Every row belongs to one group in each of 4 separate groupings. Each group adds its own fixed numbers to the row, and there is some noise. The rows also spread widely along 14 directions, which tell nothing about the answers.
In the rows, zero is written as 128.
Some rows, each with its group in each grouping after it:
[134 130 164 117 164 160 166  84  71  97  84 126 132 175 101  98 195 137
  77 115 125 108 113  61  81 197 116  79 167]  J_18 N fep J_752
[ 87 140  73  95  97 177 185 132 167 117 106 151 229  93 100 101 135 150
 107 138  62 147 132 111 106 137 196 143 172]  J_610 H papub J_229
[141 162 123 123 122 131  74 200 160 118  99 119 174 160 148 158 164 135
 165 164 150 100 126 159  95 112 117 152 192]  J_79 X busuv J_808
[129 134 141 153 132 166 142  78  75 116 130 138 160 147 103 153 159 142
  81 141 103 151 165 135 170 132 126 103 167]  J_392 F Lev J_229
[120 154 172 130 181 139 129  85  91 126 163 132 135 116 131 100  89 127
 124 141 114 146 161 142 137 133  87 107 101]  J_392 X Lev J_660
[162 109 121  88 175 117 109 132 113 117 143 130 176  77 149 119 122 123
 128 103  86 103 177 178 101 106 124 111  80]  J_501 W papub J_752
[ 76 149 135 111 164 104 173 141 158 130 156 116  84  87 135  71  85 109
 143 108 131 111 116 122  72 157 133 142  88]  J_18 F fep J_92
[177  98 120 108  99  60 114 169 164 108 118 123 135 150 156 117 134 131
 163 104  87 122 144 114  91 208  89 139  93]  J_916 N busuv J_808
[124 112 136 154  88  96  88  64  83 133 163 129 144  79 134 136 101 104
 140 147 112 149 120 114 207 134 141 150 126]  J_79 H papub J_660
[186 125 105  61 159 114  93 157 164  99  74 124 128 106 181 157 173 129
 155 124 170  47 111 156  82 102 131 139 132]  J_610 W papub J_92
[ 78 162 140 144 159 147 143 136 134 118 137 126 137 109 109 132 124 150
  95 124 123 123 165 140 115 119 120 128 135]  J_501 W Lev J_92
[136 101 124  97 169 168 125 130 109 133 162 115  96 100 125 149 122 129
  96 136 124 102 160 156 135 135 104 111 128]  J_916 H fep J_808
[126 109 119 122 102  98  88 124 138 134 117 132 143 124 134 136 119 136
 127 165 138 108 102  98 138 148 142 151 146]  J_18 N busuv J_92
[150 139 102 112 137  96 114 102 102 118 148  95 109 126 148 110 126 154
 111 120 124 106 137 142 127 154 114 152 101]  J_18 X papub J_92
[122 144  60  83 131 165 163 201 202 136 134 111 126 114 130 136 135 176
 125 137 107 115 156 182 101  94 151 154 123]  J_18 X fep J_808
[104 124 127 103 106 121 128 111 165 156 101 127 114 156 134 131 114 179
  91 185 143 124  98  71 163 158 106 129 129]  J_79 X Lev J_752
[128 110 111 150  92 129 113 167 157 125 120 122 122 143 102 177 150 141
 120 135 135 119 139 136 155 105 144 143 153]  J_18 W Lev J_229
[ 75 164 153 169 145 133  71 180 123 138 159  92 101 132 144 158 124 118
 107 156 185  76 142 144  94 120 104 152 194]  J_610 F fep J_660
[ 92 151 132 128 137 143 161 138 150 134 139 106  55 127 148 149 124 147
 104 153 152 122 131 123 129 151 107 136 132]  J_18 X fep J_660
[115 129 111 181  69 100 105 212 159 132 151  80 107 196 117 171 132 180
  87 116 113 102 171 130 127 149  96 158 144]  J_79 N papub J_92
[163 131 131  86 169 147  90 118 131 147 183  84  33 123 136 122  84 178
 115 150 163  96 159 183 151  90  72 148  60]  J_916 W fep J_808
[ 92 154 152  96  94  89 125 146 218 117 113 155 137  73 118 120 101 133
 164 156 131 139  98  89 152 140 121 178 140]  J_18 H Lev J_808
[114 141 107 143 156 172 153 142 118 148 134 101 109 152 156 139 135 132
 151 138 134 147 136 182 107  99 127 107 108]  J_916 H fep J_808
[140 144  91  96 101 153 137 159 172 116 122 135 193 102 147 183 136 162
 134 162  75 161 163 171 169 121 120 161 151]  J_18 H fep J_92
[138 162 127  92 143 133 112 184 184 114  95 120 150 126 162 130 131 127
 183 140 152 103 108 145  80 119 116 159 144]  J_610 H fep J_92
[122 131 148 155 112 107  74 135 100 144 150 110 162 148 125 119  88 126
 151 144 125 145 122 114 133 142 112 143 133]  J_501 X fep J_92
[119 138 133 145 155 135 130 112 106 136 134 106  99 137 157 138 129 115
 148 142 142 149 130 155 130 136 104 116 115]  J_501 H Lev J_808
[122 113  96  84 178 184 160 101 108 131 152 131 140  63 129  91 110  89
 169 134 108 143 120 176 126  79 190 117 112]  J_610 X papub J_808
[ 92 161 170 114 136 140 152  96 146  97 148 114  31  92 122 110 126 108
 135 160 170 136 101  95 155 207  96 167 186]  J_501 F Lev J_660
[163 124 167 135 188 178 128  81  37 110 118 136 175 168  93  82 175 102
 134 113 123 117 132 136 101 115 144  75 149]  J_392 F busuv J_752
[164 116 159 101 135 120 130 120 124  84 155 146 145  71  75 101 121 107
 149  68  90 106 161 140 141  98 149 142  90]  J_610 H papub J_229
[ 93 118 114 132 123 163 125 154 129 170 110 116 175 175 116  91  90 112
 178 175 141 150  57  92  89 124 167 119 159]  J_18 X fep J_92
[122 147 115 160 104  88 105 142 120 104 109  98 118 189  85  68 170 127
 146  85 160  85  85  80  61 180 161 163 167]  J_916 X Lev J_229
[130 129 152 142 129  94 135 159 127 115 159 128 150 111  95  76 105  87
 202  79  93 150 132 143 103 105 152 132  84]  J_18 X papub J_808
[ 98  93  75 132 109 134 156 108 131 181 190  94  86 119 156 119  49 151
 112 158  96 164 144 159 168 131 131 128  54]  J_916 H papub J_229
[145 100  87  99 110 133 141 117 140 164 170 122 143 122 111  89  69 174
 129 133  73 159 152 140 155 110 139 134  47]  J_392 X fep J_808
[121 144 100 136  77 133 123 125 142 136 145  92 101 154 135 150 128 184
  94 170 124 150 145 125 170 158  94 162 159]  J_392 W papub J_808
[126 112 116 172 105 133 135 185 124 131 144 113 141 161 104 169 153 138
 103  96  98 114 176 147 123 128 132 124 148]  J_392 F fep J_92
[164  84 123 151 133 104 139 123  71 104 120 120 102 145 112 140 179  94
 124  64 122  91 128 102 111 175 150 105 128]  J_392 X fep J_92
[164  64  87 138 121  97  87 178 117 162 157 106 128 127 172 178 119  97
 151 129 111 112 155 182 128 121 125 119 107]  J_392 F fep J_808

New rows, each followed by its group in each grouping:
[155 123  62 112 114 169 197 124 158 160 121  95  78 184 131 107 123 194
 158 124 114 168 118 162 140  91 162 131  35]  J_501 X fep J_92
[121 159 140 117 215 202 141 137 122 137 138 102  71 138 114  95 128 109
 186 140 187 117 107 191  92  52 149 112 122]  J_501 X Lev J_808
[ 77  36  96 168 105 117 188 174 147 184 148 122  85 134 129 149  96 104
 105  93  95 117 133  99 115 146 166  72  68]  J_916 H papub J_660
[118 124 163 148 143 130 137  96  88 126 107 141 139 132 139 153 141 112
 131 129 130 140 120 110 139 136 128  91 126]  J_916 X fep J_92
[131  73 125 155 110 146 120 156 107 131 148 117 119 126  99 133 128  80
 161 111 124 125 117 121 136 118 170 121 149]  J_610 W papub J_660
[116 161  94 172 103 140 111 128 102 107 148  95 149 166 103 149 166 177
  82 137 105 141 169 150 149 149 123 167 186]  J_18 N Lev J_92
[100 120 150 103 150 169 141 108 132 131 150 139 137  99  92  85  85 117
 130 151 119 137 119  98 139 141 128 127 135]  J_610 H Lev J_660
[113 155 118 145 105 141 137 128 142 126 124 118 125 146 118 120 146 149
 151 150 132 156 122 140 147 106 149 158 134]  J_18 W busuv J_752
[132 115 142 137 160 139 139 116  90  97 171 125 119  89  96  94 140  59
 184  95 105 145 138 165 148 132 157 136 139]  J_79 F Lev J_752
[129 133 163  63 130  97 125  83 156 122  91 161 144  95 102  66 120 151
 103 127 142  77  88  42  96 160 135 128 120]  J_392 F fep J_808
[189 137 144  94 150 109 108  71 106  89 130 134 113  99 127 111 137 111
 190 124 135 139 112 151 178 120 126 156 101]  J_18 X Lev J_92
[105 136 148 148 155  99 104 125  91 115 140 114 102  96 142 138 147  81
 139 120 159  99 117 129 118 141 139 137 154]  J_18 X fep J_752
[142 128 113 132 124 122 115 108 104 112 107 132 155 128 144 135 156 115
 156 131 128 127 117 130 133 134 156 138 141]  J_610 X busuv J_92
[126 113  78 131 115 164 172 113 102 104  88 132 157 136 146 147 214 111
 111 136 108 131 121 113 110 192 173 117 205]  J_610 F busuv J_660
[ 68 182 132 130 128 130 174 146 172 120 107 132 179 115 123  82 114 139
 149 116 108 140 116 112  70 134 149 139 130]  J_501 H papub J_92
[126 109  92 112 129  98 103  94 121 162 118 109 103 151 157 109 118 176
  83 163 147  89 112 103 106 151 126 124  93]  J_18 N busuv J_808
[174 141 138 106 139 134 105 133 107 135 141  95 162 206  97  55 117 179
 126 123 108 118 141 132  80 124  89 118  98]  J_18 F papub J_808
[157  81 146 116 152 139 162  90  93 129  73 120  82 172 169 138 156  98
 150 134 155 129  73  87 110 179 113  61 112]  J_916 W papub J_92
[153  73 151  54  98 133 140 149 191 129  99 151 123 135 111 103  86 113
 166 175 120 125  71  47 134 209 104 126 138]  J_79 H busuv J_229
[ 85 172  97 155 144 125 121 115 120 126 136 109 149 117 159 123 140 135
 120 138 134 123 142 160 102 140 135 148 148]  J_916 H Lev J_660
[117 172 155 190 149  73  68 101  69 135 148 124 203 127 149 115 108 131
 125 102 120 107 172 174  90  56 141 118  80]  J_392 N papub J_229
[145  64 137  96 162 130 116 126 105 150 134 147 177  95 145 139  94 100
 124 129  92 114 146 129 121 111 121  69  84]  J_610 H papub J_808
[120 147  50 117  85 133 123  75 131 133 103 132 184  84 177 182 154 178
 105 176 106 157 135 158 188 108 168 165 138]  J_79 W fep J_92
[155 101 117 142 122 125 123 156 125 140 108 117 124 152 140 150 154 106
 181 113 134 129 114 153 119  87 159 105 110]  J_501 X papub J_808
[ 88 153 131  97 185 181 135 137 148 166 139 122 114  93 173 141  83 115
 150 200 164 133 115 172 118  81 126 115 133]  J_392 X fep J_808
[127 136 131  91 126 138 170  89 147  99  81 139 105 150  93  98 170 166
 101 121 140 108  93  56 124 189 134 127 151]  J_916 X Lev J_92
[198 143 186  61 128  97  83 137 145  70  45 172 241 119 174 157 179 109
 177 149 111 123 117  97 108 167  73 112 182]  J_610 X papub J_808
[167 126 142 105 153 161 138 118 106 129 123 103 131 183 116  90 135 149
 140 126 118 123 124 134 117 124 101 103  98]  J_79 H papub J_752
[106 130 115 141 156 150 128 161 118 122 179  96  82 128  94 137 122 134
 102 122 131 101 163 159 136 129 123 147 148]  J_18 X Lev J_92
[ 91 134 125 120 163 117 121  99 134 162 147 118  81  87 190 137  72 119
 141 175 164 113 114 153 145 110 117 132  78]  J_79 H busuv J_92
[127 153 130 120 156 125 126  83  93 128 121 128 191 142 143 110 120 161
  89 146  97 136 158 130 110 151  91 105 106]  J_18 H Lev J_229
[115 159 149  96 193 101 143 105 154  97 138 132  65  49 159 122 118 108
 149 117 156  95 132 160 119 120 123 146  87]  J_18 N Lev J_92
[140 199 183 151 142 189 124 118 104  81 117 139 170 148  67 133 183 179
 103 101 124 125 184 148 133  59 123 130 152]  J_610 W fep J_660
[113 184 135 132 152 139 123 103 119 109 129 114 120 119 137 120 142 138
 150 132 155 118 122 165 130  89 144 148 136]  J_916 X papub J_92
[161 106 209 154 154 124 112 120  44  71 131 116 103 158  92 140 171  81
 102  78 132  93 152  85 106 192  76  88 170]  J_610 W papub J_229
[156 124 121 148 101 177 149 127 113 108 144  96  99 173 116 124 153 119
 182 137 114 180 118 153 157 148 135 143 163]  J_916 N papub J_660
[ 76 144 176 142 121 136 146 106 107 125 157 139 167 121  76  94  93 163
  69 123  75 159 171  72 123 177  90 110 124]  J_916 W fep J_808
[ 99 125 119 149 129  90 153 130 127 108 114 137 103  94 128 137 164 107
 107  84 133  87 139 111  96 158 173 126 126]  J_501 X busuv J_229
[128 117 103  87 152 153 128 126 113 115 153 106 133 103 111  88 128 125
 108 137 109 108 132 129 110 166 133 142 160]  J_18 W papub J_752
[120  90 131 158 127 131 157 100  95 152 131 137 123 136 133 136 121 119
 122 127 103 159 144 118 143 132 134  81  85]  J_392 W busuv J_808
[112  86 168 150 161 139 147 142  85 135 172 138 136  89 151 172  89  55
 145 129  85 163 170 155 152 153 100  83 127]  J_392 F fep J_92
[144  82  81  87 117 167 207 108 150 119 112 113  36 102 174 152 159  77
 192 158 133 176  72 135 188 167 169 133 140]  J_610 X papub J_752
[133 147 157 101 158 156 121 141 145 131 131 120  99 130 113 114 127 134
 140 142 165  96 119 138 110  96 120 130 139]  J_392 F fep J_808
[108 173 139 133 146 168 141 104 105  97 126 127 143  94 141 151 163 106
 139 152 133 139 133 168 152 111 142 139 195]  J_79 F papub J_92
[103 131 130 165 128 106  99 139 134 161 102 118 153 193 157 161 123 179
  87 149 137 110 142 120 107 118  99  97 103]  J_916 N Lev J_92
[143 142 120 104 180 111 141 131 113  93 136 128 123  65 157 131 144  91
 159  93 119 104 145 175 100 126 143 136 108]  J_18 X fep J_92
[120 136 144 112 122 147 104 127 142 116 143 123 123 114  95 129 131 147
 112 143 142  94 129 129 152 114 132 152 171]  J_916 F papub J_92
[168 129 114 108 113 112 117 172 176 118  98 133 168 154 127 144 145 165
 154 114 105 122 147 145 125 113 120 138 104]  J_501 X Lev J_92
[ 93 146 141 151 142 150 182 134 158 110 129 121  27 108 114 191 163 144
  84 108 155 104 165 149 163 109 127 127 121]  J_501 H Lev J_229
[185 100 113  98 143 122  89 107 116 152  66 131 172 188 135  69 141 144
 171 138 152  97  71 103  58 105 164  96  82]  J_501 N busuv J_808
[ 81 142 116 137 131 127 124 133 144 122 180 120 125  84 104 129  98 151
  82 131  99 122 183 154 142 135 131 158 129]  J_916 N Lev J_229
[160 147 137  89 155 108 175  17 102  89 126 131  70  93 147 101 157 146
 113 114 121 141 136 119 181 181 100 139  76]  J_392 H Lev J_752
[120 107 138 168 108  91  78 103  81 136 148 111 131 137 113 107 111  90
 167 139 138 157  97 103 147 152 131 140 139]  J_18 W Lev J_808
[105 136 128 144 139 137 117 132 114 129 140 113 127 141 112 137 127 151
  79 138 130 104 157 128 118 137 109 124 143]  J_79 W Lev J_229
[132 113 105 125 128 159 157 145 123 138  99 122 149 171 127 131 168 142
 108 129 118 113 121 114  85 145 147  96 150]  J_18 F fep J_660
[ 89  88  97 141 134 135 173 157 125 150 171 119 119 100 128 164  98 132
  54 112  75 114 193 135 122 165 122 104 106]  J_392 H fep J_229
[158  74 182 170 107  86 166 145 113 108  97 147 110 151 149 181 158  57
 192  77 101 159 125 114 142 149 124  67  90]  J_916 X papub J_229
[151 104 104  64 144 180  97  57 131 140 115 147 140  83 106 101 108 132
 157 188 165 122  73 135 174  72 187 141 135]  J_916 W Lev J_229
[ 93 200 147 152 150 120 146 112 135 109  95 140 184 137 126  86 141 133
 171 107 133 146 117 133  90  88 158 135 111]  J_610 X Lev J_92
[204 150  97  28 110 171 137 116 220 102  47 150 148 156 101 103 176 203
 170 151 151 106  81 130 137  79 167 161 123]  J_916 X Lev J_229
[153  83  59  87 127 158 127 116 115 134 116 111 157 138 140 118 137 141
 112 149 106 109 108 122 112 153 165 126 149]  J_610 N papub J_92
[133 142 142 190 130 108 107 113  81 122 117  99 101 162 160 135 149  81
 204 115 170 144  90 147 116 108 154 137 122]  J_610 N fep J_92
[135 131 134 101 158  71 116  81 105 123  98 132 137 106 184 131 131 149
  79 112 134  74 136  92  92 173  93 108  73]  J_610 H fep J_92
[159  66 163 113 144  84 130 154 137 146  94 137 106 168 162 123 111  87
 162 124 142  93  96  80  83 184  93  77  88]  J_392 F busuv J_92
[174 125 183  99 152 181  70 105 104 128 146 130 146 126 100 131  93 118
 168 175 155 121 112 149 186  66 107 131 155]  J_392 H papub J_92
[151  93 141  76 138 151 125  78  97  87 148 150 143  45  64  88 127  75
 143 118 113 103  98  99 152 146 181 146 173]  J_18 H papub J_229
[102 133 141 138 181 102 104  81  82 136 112 146 193 106 160 101 118 119
  99 123 124  98 136 114  70 127 138  86  98]  J_610 N Lev J_660
[ 99 101 144 140  88  73 112 149 178 155 119 169 204  92 142 131  63 116
 177 141  82 163 124 106 140 114 154 129  75]  J_501 N busuv J_92
[164 131 122 165 131 161 152 129 110 108 162 109  98 142  92 113 146  98
 210  88 116 166 142 193 162  82 159 149 104]  J_392 H Lev J_660
[157 138 173 112 154 130 139 110 125 113 117 141 113 116 133 138 123 118
 177 123 134 141 125 148 154  88 120 116  81]  J_18 X fep J_92
[ 97 100 132 108 151 143 138 122 135 158 125 143 162 109 126 120 103 137
  92 136 108 104 132 114 119 108 143  85 101]  J_916 H papub J_752
[149 126 130 127 110 154  68 109 104 126 118 127 172 162  65  80 144 138
 147 157 153 103  87  96 120 111 174 155 195]  J_392 N busuv J_808
[122 154 114 115 113  70  70 136 165 128 156  98  72  73 169 132 102 123
 158 146 177  92 116 161 129 128 129 204 124]  J_501 F fep J_229
[128  94  63 127 150  88 101 175 150 159 139 111 139 103 171 148 108 112
 157 115 129  86 134 189  99  85 158 136  74]  J_18 H Lev J_92
[195 110 112  89 124 114 124 125 141 105  89 127 121 154 140 139 173 151
 135 124 123 115 130 119 125 165  99 125 123]  J_392 W Lev J_808
[152 145 110  81 115 108 128 185 214 127  75 132 139 136 143 139 154 173
 145 124 142  83 114 127  85 100 128 145 104]  J_18 H fep J_808
[ 79 157 173 117 111  92 124  96 154 125 134 136 117  83 112  93  97 139
 120 142 140 124 105  72 149 149 131 157 128]  J_501 X papub J_752
[145 128  91 111 108 137 128 130 148 134 135 117 138 133 113 106 129 164
 137 119 114 119 136 160 122  99 163 152 101]  J_916 F fep J_229
[154  66  87 171 117 121 169 184 135 146  90 139 147 163 164 187 164  90
 186  89  96 142 142 167 108  94 174  75  77]  J_392 W busuv J_92
[147 121  98 157 115  74  93 162 142 143 147 101 145 167 124  89  99 138
 186  95 114 126 127 161  99  94 149 156  59]  J_18 N Lev J_92
[117 103 148 148 116 126 136 102 118 128 111 158 163 106 133 162 118  94
 162 148 110 177 117 115 181 129 137 111 137]  J_392 W Lev J_92
[118 157  91  98  79 103 145 131 179 120 105 102 125 154 155 103 125 176
 131 154 121 138  96  85 120 198 113 180 145]  J_610 X papub J_92
[140  90 109  77  92 212 150 117 155 154 121 145 188 145  57  91  99 156
 138 185  95 162  90 107 167  86 188 121 158]  J_18 F papub J_229
[ 84 167 155 150 124 118 165 135 166 116 105 141 131 136 127 141 143 150
 119 118 126 138 144 117 128 119 121 127 118]  J_610 F Lev J_92
[134  98 112 109 109 135 162 189 181 115  70 151 163 112 166 194 178  97
 151 129 108 109 118 123 108 144 146 100 165]  J_79 H papub J_660
[ 80 168 143 176 118 121 149 133 144 116 101 127 104 141 123 172 177 151
  99 112 152 120 146 121 137 103 131 128 138]  J_610 H Lev J_808
[121  51 143 107 132 145 168  97 118 141 114 141  86 139 136 131 121 104
 113 159 112 143 101  66 151 209 119  77 124]  J_916 N busuv J_752
[138 147 109  98 165 137 104 136 115 127 137 101 126 123 139  97 128 133
 139 134 144  92 125 154  82 128 126 141 127]  J_79 X fep J_808
[129 142 177  96 147 120  73  99 131 151 131 131 154 137 110  76  73 166
 114 163 152  91 109  93 109  97 105 120 109]  J_392 N papub J_808
[136  95 141 182 140 108  80 174 108 134 146 123 136 145  93 162 151 113
 132  89 129  88 162 167 132  52 158 113 110]  J_18 N Lev J_752
[122 136 106 129 125 111 137 130 165 131 119 120  86 106 133 123 135 131
 170 121 152 134 113 150 129  98 156 150  91]  J_501 W Lev J_808
[156 175  99 106 133  91 105  87 120 113 162 100 124 101 149  76 113 180
 118 110 118 109 163 155 109 143 109 183  72]  J_392 W fep J_660
[100 128 108 179  66 121 123 138 144 137 113 130 176 160 115 145 141 151
 134 139 102 173 131 107 148 141 146 139 152]  J_916 W Lev J_660
[144  77 131 182 104 111 108 137  85 122 187 128 132 104 114 124 105  46
 208 109  89 168 139 153 163 140 167 144 128]  J_392 N busuv J_660
[130 144 155  92 155 141  76 157 141 115 125 131 185  98 156 155 104 128
 132 168 128 107 151 149 121 112  84 134 163]  J_610 W papub J_92
[134 133  99 155  92  69  99  95 135 145 117 115 119 138 134 110 123 140
 167 123 154 126  92 130 146  91 169 164  70]  J_18 H Lev J_229
[152 115 147 144 148 135 110 110  90 138 150 129 174 158 125 135 111 144
 131 127  88 153 176 171 157  97 100  93  81]  J_916 F Lev J_92
[ 90 200 147 167 138 139 121 128 129 104 134 111 116 120 136 153 145 127
 158 147 157 154 137 169 153 106 125 167 171]  J_501 X Lev J_92
[171 156 110 114 127 148 140 103 107 103  76 126 194 182  96  94 215 197
  92  88 103 105 146 124  85 117 156 117 123]  J_501 F fep J_752
[140  35 157 107 131 156 185 166 132 136 133 140  98 144  91 151 110  98
  99 114  89 115 139  76 133 182 114  60 131]  J_392 X papub J_229
